Each new row is followed by what is left after taking away its nearest point in the smallest flat space through zero that holds the last named rows.
(in the rows, 128 means zero)

K_893 (4 x 10):
[[141 127 129  95 120 134 139 144 131 132]
 [169 122 127  97  98 143 143 148  72 161]
 [173 106 135 114 135 194 155  95 136 107]
 [145 158 132 142 128 151 108 114 135 112]]
New rows:
[149 120  96 114 130 121 157 134 153  90]	[147 130  94 137 123 110 143 133 126 102]
[134 111  90 164 146 150 156  86 123  90]	[131 138  88 130 127 122 145 129 120 107]
[ 95  84 141 169 105 124  94 100  93 130]	[112 105 145 118  99 137  97 123 126 118]
[126  95 111 133 105 150 123 103 128 132]	[119 115 111 124 101 136 111 119 137 132]

K_648 (4 x 10):
[[102 101 143 139 100 100 149 170 153  59]
 [130  86 175 213 134 106 159 169 151 123]
 [124 126 120  98 103 115 127 149  95  75]
 [219  99 169 200 174 172  89 194 147  97]]
New rows:
[166 108 153 111 137 107 145 161 141 117]	[154 120 142  96 136 107 147 138 139 140]
[ 90 159 153 143 117 108 130 147 153 117]	[114 169 147 135 127 123 114 142 127 129]
[ 94 126 170  88 172 112 169 158 154  92]	[117 137 167  89 187 125 158 144 125 125]
[110 160 155  96 129 143 135 125 154  93]	[122 156 166 120 137 139 142 124 125 119]
[104  89 139 153 114 115 142 136  88  89]	[113 108 125 137 134 143 120 110 119 117]
[116 129 106 140 123 141 155 124 172 139]	[135 130 106 134 121 141 148 134 129 129]

K_249 (4 x 10):
[[183 125 111 123 124 128 140 121 121 147]
 [202 116  80  97  88  97  74 137  96 112]
 [151 146  98 151 126  99 133 128  93 151]
 [127 114 186 103  83 125 162 124 127 100]]
New rows:
[126  96 122 158 150  95  86 125 122  84]	[143  95 140 160 153 107 125 114 129 100]
[ 89 134 116 149 156 125 102 172 156 132]	[134 127 132 134 126 118 131 165 144 133]
[131 143 127 139  90 114 146 131 172 128]	[128 145 114 142  99 114 133 133 173 130]

K_17 (4 x 10):
[[144 168  85  73 160 103 127 116 183 110]
 [164 139 137 164 122 124 127 141 124 142]
 [138 149 148 113 171 114 118 128  86 137]
 [122 128 126 120 160 155 109  88 130  98]]
New rows:
[ 86 169 140 117 130 128 103 116  85 127]	[105 171 124 137 106 129 109 122 120 127]
[131 145 109 127  96 133 115  82 157 163]	[124 144 125 122 107 128 114  87 127 172]
[192 116 153 148  97 122 127 133 125 117]	[157 110 146 105 110 120 128 123 123 106]

K_435 (4 x 10):
[[106  80 182 142 129 151 123  74 171 139]
 [ 96 132 128 157 126 115 113 113 202  68]
 [113 134  95 193 186 132 157 160 199 131]
 [161 115 141 159 165 135 150 125 177 145]]
New rows:
[ 80 178 108 112 101 100 142  96 123 135]	[116 168 123 120 120 105 156  91 139 154]
[ 96 145 128 113 129 136 148 138 150 128]	[119 144 137 103 126 134 148 133 143 132]
[113  72 141  71 166 115 126 158 181 145]	[115  88 128  57 153 105 119 169 160 133]

K_125 (4 x 10):
[[111 131 148 142  89 150 185 100 127 151]
 [ 78 145 219 123 100 144  97 145  83 153]
 [140 118 165 136 116 152 176 115  73 134]
 [125 136 150 112 154 122 117  70 127 119]]
New rows:
[117  94 155 165 117 140 151 172 155 149]	[129  95 156 150 152 129 134 136 155 132]
[101  86 155  86  86 146 106  96 119 140]	[126  75 118  90  97 140 111 115 125 129]
[116 137  99 161  88 147 123  93 112  97]	[118 137 103 157  97 143 103 107 104  92]

K_454 (4 x 10):
[[ 37 138 136 118 131 124 124 143 155 172]
 [ 60 158 187 110 124 142 120 148 154 143]
 [ 93 145 137 154 120  95 121 132 150 161]
 [ 41 139 137 130 122 148 152 165 120 134]]
New rows:
[118 134 148 111 146 135  93 120 108 106]	[115 131 129 132 143 118  99 121 104 114]
[100  99 148 156 108 165 155 132 170 158]	[137  92 140 155 110 165 152 121 163 146]
[113 136 171 102 139 170  96 132 129 143]	[131 126 132 141 132 144 110 131 112 144]
[101 170 160 101 113  87 145 130 113 147]	[129 150 130  92 121  95 149 120  99 136]
[154  96 105 150 147 141  89  98 171  87]	[112 109 119 162 138 146 103 120 166  87]

K_970 (4 x 10):
[[122  91  97 127 115 120 111  99 120 141]
 [153 143 101 142 144 136 170 129 134 130]
 [158 144 153 139 130 132 149 135 129 114]
 [142 146 114 118 106 133 127 120 166 140]]
New rows:
[118 169 160 136 139 119 192 175 114 160]	[118 127 144 129 104 108 156 137 115 173]
[132 159 108 113 141 134  69 139 127 129]	[155 149 110 128 146 133  87 131 113 121]
[ 74 121  70 133 111 131 138 139 133 131]	[111 125 121 143  98 130 141 139 128 109]
[129 132 128 122 146 141 121  78 125 158]	[127 143 145 122 153 143 124  91 123 151]
[114  99 143  88 128 150  72 149 143 133]	[148 104 126 109 145 155 116 146 136 128]

K_86 (4 x 10):
[[150 141 184 125 100  73 155 116  94 113]
 [173 172 161 104 132 142 149 137 105  72]
 [148 144 115  99 140 117  80 111 174 110]
 [123 130 112 103  61  79  83 133 161 115]]
New rows:
[146  97 115 123 130 152 131 113 105 144]	[153 104 119 114 118 139 123 112 110 134]
[ 99  92 141 178 135 125 107 142 147 143]	[124 117 154 160 132 130 110 147 142 110]
[101 117 104 121 145 119 179 127 154 131]	[113 128 111 110 137 111 175 127 156 116]

K_229 (4 x 10):
[[135 123 112 107 134 101  95  91 118 139]
 [178  73 123 154 158 169 102 115 126  92]
 [146 160 137 180 150 146 143  93 129 180]
 [125 162  76  99 135 118 119  86  84 132]]
New rows:
[160 128 170  95  92 140 136  93 146 158]	[159 130 153  89  92 157 146 103 132 135]
[113 162  96 168 102 124 125 118 144 165]	[120 128  94 154 101 129 110 133 146 130]
[ 94 121 135 167 142 106 109  92 172 100]	[ 86 137 119 160 139 116 124 100 157  88]
[132  84 170  86 146 128  86  95 126 133]	[116 124 162  99 141 153 130 115 113 134]
[170 128 125 167  86 157 170 107 107 137]	[156 114 128 133  71 123 149 112 114 131]
[134 120 164 104 158 138  95 121 115 140]	[123 136 160 104 152 147 115 135 109 136]

K_675 (4 x 10):
[[107 118 132 192 110 123 145 150 104 117]
 [131 127 190 161 139 135 139 134 119 122]
 [126 112 192 126 143 105 123 141 174 126]
 [116 148 200 138 130 162 179  88 152 140]]
New rows:
[127 124 153 116 136 129 126 113 128 115]	[120 121 131 123 127 125 126 118 123 114]
[ 65 132 133 100 151 152 138 133 139 185]	[ 76 125 131 115 157 145 119 154 112 175]
[144 102 114 125  92  99 131 177 102 120]	[146 119 137 106  97 122 151 146 116 131]
[122 149 153  90 139 100 137  64 126 109]	[114 136 135 121 129  84 129  90 108  99]
[ 96 152 136 136 133 123 146 125 123 131]	[107 149 130 123 141 116 128 132 120 129]
[ 97 101 122 138 109 121 120  95 192 185]	[128 107 127 150 128 136  98 107 131 175]

K_713 (4 x 10):
[[119 108  84 160 160 122 162  94 118 116]
 [144 146 129 152 126 119 119 168 147  69]
 [188 123  93 120  82 135 129 109 139  59]
 [105 105  82 120 126 108 157 177 161 123]]
New rows:
[130 115 122 121 164 105 123 162 133 153]	[155 118 123 120 151 114 116 136 124 136]
[127 129 144 135 122 172 155 148 149 144]	[134 129 139 142 124 174 157 135 144 134]
[115 120 115 159 132 109 123 101 146 106]	[113 122 131 137 117 112 112 111 149 126]

K_96 (4 x 10):
[[103 139 101 125 177  96 110 109 132 142]
 [166 138 146 134 125 134 129 143 161 126]
 [125 140  81 102 144 106 146  92 139 145]
 [162 186 130 104  87 140 140 123 142 153]]
New rows:
[138 145 161 161 159 124 167 130 160 103]	[112 153 148 148 142 127 171 117 128 111]
[145 165 156 152 155  89 154 171 130 165]	[130 133 139 144 138  96 177 158 108 154]
[ 96 127  93 126 161 144 139 171 111 102]	[119 148  98 119 146 150 145 173 125 109]
[168 105 142 100 143  90 117 142  95 128]	[167 113 140  95 135  92 119 139  90 133]
[167 169 117 114 131 138 145 127 168 140]	[125 134 123 128 136 141 134 133 128 124]
[169 135 108  99  95 116 119  89  86 146]	[169 114 128 124 125 111  99 109  98 131]

K_645 (4 x 10):
[[185 135 159 157 169 143 130 119 142 108]
 [123 104 126 101 165 147 122  94 121 102]
 [117 143 113  84 145 145 119 182  85 139]
 [141 159 132 101 130 183 178 127 104 113]]
New rows:
[163 154 129 126 173 115 114 127  83 133]	[137 149 120 131 135 104 128 103  96 138]
[ 96 112 130 112 124  87  64 140 108 192]	[131 134 151 121 128 133 117 105 114 166]
[130 174  88 151 136 176 129 155 126 129]	[116 147  84 156 138 157 111 127 141 124]
[155 141 122 126 155 126 122 117 121 135]	[138 140 114 124 134 120 127 114 123 142]
[ 79 123  90  99 170 158 142 121 123 123]	[107 137 107 146 155 136 140 134 147 136]

K_818 (4 x 10):
[[ 87 135 177 125  44 131 178 171 131 154]
 [151 153  90 141 118 179 105 175 126 111]
 [163 118 141 110 178 163 107 192 109  99]
 [ 85 163 113 175 148 127 131 194 126 121]]
New rows:
[135 115 138 139 132 113 121  85 162  84]	[129 123 145 143 120 128 127 122 159  82]
[129 129 108 141 133 127 134 122  93 124]	[130 124 120 133 125 128 140 124  92 126]
[138 122  87 111 134 111 119 119 112 125]	[126 122 105 110 122 110 132 138 110 129]
[111 111 136  90 110 138 110 111 133 155]	[102 123 123 107 131 138 103 130 131 148]
[129 131 135 136 141 129 143 148  90 102]	[131 131 125 135 123 126 143 121  96 109]
[141 165 104 129 120 134 104 147 132  86]	[130 148 134 116 118 110 121 128 132  96]

K_876 (4 x 10):
[[177 109 126 140 103 129 130  87 118 122]
 [158  98 141 106 219 159  78 132 103 111]
 [113 155 174 127 122 144 140 125 137 115]
 [143 121  92 109 175  82 136  79  94 141]]
New rows:
[ 89 147 147  90 145 159 135 135 166 123]	[124 122 116  99 127 146 133 112 156 129]
[124 157 163 137 142 128  89 115 147 139]	[130 145 135 142 129 115  90 116 146 149]
[150 150  96 112 126 169 157 114 127  86]	[136 152  86 109 131 164 156 128 130  91]
[172 125  95 110 117 123 145 131 110 123]	[149 143 119 105 125 134 147 147 118 118]

K_419 (4 x 10):
[[187  90 126 148 108 144 108 123 119 114]
 [163  86 158 109 121 165 128 117 127 128]
 [150 158 146 219 114 108  87 108 115 125]
 [186 120 112 171 135 147 103 143 102 133]]
New rows:
[102 119 106  98 126 160 119 107  92 108]	[104 130 111 121 124 154 109 102  89 109]
[142 138 139 127 146 136 129 139 115  99]	[133 139 139 124 140 128 131 135 120  94]
[139 167 169 147 156 135 137 124 145 168]	[151 138 131 127 131 117 141 129 155 141]
[131 145 126 132 169 110 103 153 105 118]	[130 125 143 115 151 110 107 136 117 106]
[131 168 150  95 160  91 112 118 141 119]	[159 150 141  98 155 101 106 122 135 114]

K_119 (4 x 10):
[[160 133 156 145 106  96 171  89 166 117]
 [103 164 129  93 126 115 119 131 135 156]
 [162  63  91 154 111 176 156 123  96 151]
 [ 89 127 133 131  89 150 146 114 114 137]]
New rows:
[ 97 131 116 171 109 123  94 146 137 155]	[120 128 117 174 113 112 103 139 148 155]
[153 134 120 140  88 142  91 100 118 106]	[153 145 116 126  94 135  85 104 121 118]
[ 99 141  97 142 113 110 157 123 101 139]	[117 140  98 146 134  99 146 130 108 125]
[133 101 123 165 146 110 131  87 121 163]	[109 117 130 157 152 107 114  97 119 154]
[109 133  95 143 173  82 146  81 126 134]	[ 95 125  91 148 168  97 142  86 113 131]

K_190 (4 x 10):
[[ 87 114 145 150 104  90 113 125 107 135]
 [137 103 165 117  90 174 158 128 107 117]
 [103 135 137 118 138 119 140 143 118 124]
 [ 90 125 131 122 130 114 110 138 112 121]]
New rows:
[164 165 141 162 127 121  96 131 116  85]	[153 167 152 155 128 122 111 140 108  82]
[110 100 163 135  90 170 144  96 164  86]	[100 126 139 137 127 134 136 104 179  94]
[171  95 100  94 139 102 125 117  87 101]	[163  98 110 101 137  88 139 119  84 107]
[146  85 158 163 165 130 140 141 106 144]	[142  88 145 154 176 134 122 144 108 138]

K_458 (4 x 10):
[[126 111 184 155 130 144 174 182  86 121]
 [122 103 159 197 117 126 108 174 109 137]
 [108 190 158 144 122 159 126 191 210 146]
 [ 94 131 185 157 192 130 179 147  98 110]]
New rows:
[ 83 154 182 180 127 131 121 135 136  85]	[111 143 148 134  96 130 121 108 126  84]
[108  97 176 114 134 111 121 103 164 148]	[118  90 175 108 119 115 125 108 156 149]
[128 173  90  99 129 163 130  94 128 119]	[125 152 112 142 125 161 123 121 106 122]
[126 103 145 120 121 145 141  69 131  93]	[124 111 154 139 109 152 130  95 149 102]
[119 183 107  94 130 137 124 150  97 156]	[115 168 109 117 135 127 112 148  83 156]
[126 111 140 122 112 109 143 144 107 130]	[118 126 131 120 122 106 131 134 130 132]

K_626 (4 x 10):
[[163  93 128 133 161 119  90 133 167 142]
 [152 134 141 150 131  62 126 119 177 112]
 [155 157 125 123 171 105 132  59 112 120]
 [ 57  89 152 169 147 135 192 144 140 153]]
New rows:
[129  87 131  88 117  89 109  88 168 136]	[106  95 128  81 102 113 125  93 141 137]
[ 97 120 126 132 126 141  97 135 125 130]	[103 131 128 135 129 124 102 120 127 123]
[172 104 152 161 115 162 126 155 154 168]	[168 139 151 156 110 151 146 124 129 153]
[ 89  98  94 134 166 169 146 101 115  86]	[111 108  94 133 137 140 126 120 140  69]
[135 103 167 134 107 139 148 167 103 138]	[157 116 164 130 124 123 140 138 102 132]
[158 113 167 135 158 134 122 121 168  94]	[138 127 163 125 135 155 135 128 140  90]

K_709 (4 x 10):
[[141  80 117 121 111 121 108 121  98 128]
 [149  82  76 122 170 159 124 121 154 113]
 [117  80 192 145 106 136 156 131 124  95]
 [141  92 124 151 156 125 108 137 134  96]]
New rows:
[121 126 130 141  64 115 107 148 102 129]	[123 130 111 142  98 140 122 148 139 119]
[150 150 146 130 122 130  64 112  64 165]	[144 137 155 133 147 169 105 111 108 143]
[100 138  68 129 119 121 169 131  93 141]	[ 99 127  92 152 129 115 166 141  98 116]
[105 153 138 125 107 135  96 131  92 147]	[109 131 132 130 131 157 109 131 117 128]
[124 136 131 139 148  64 138 126 118 163]	[125 111 129 133 153  86 157 120 131 155]
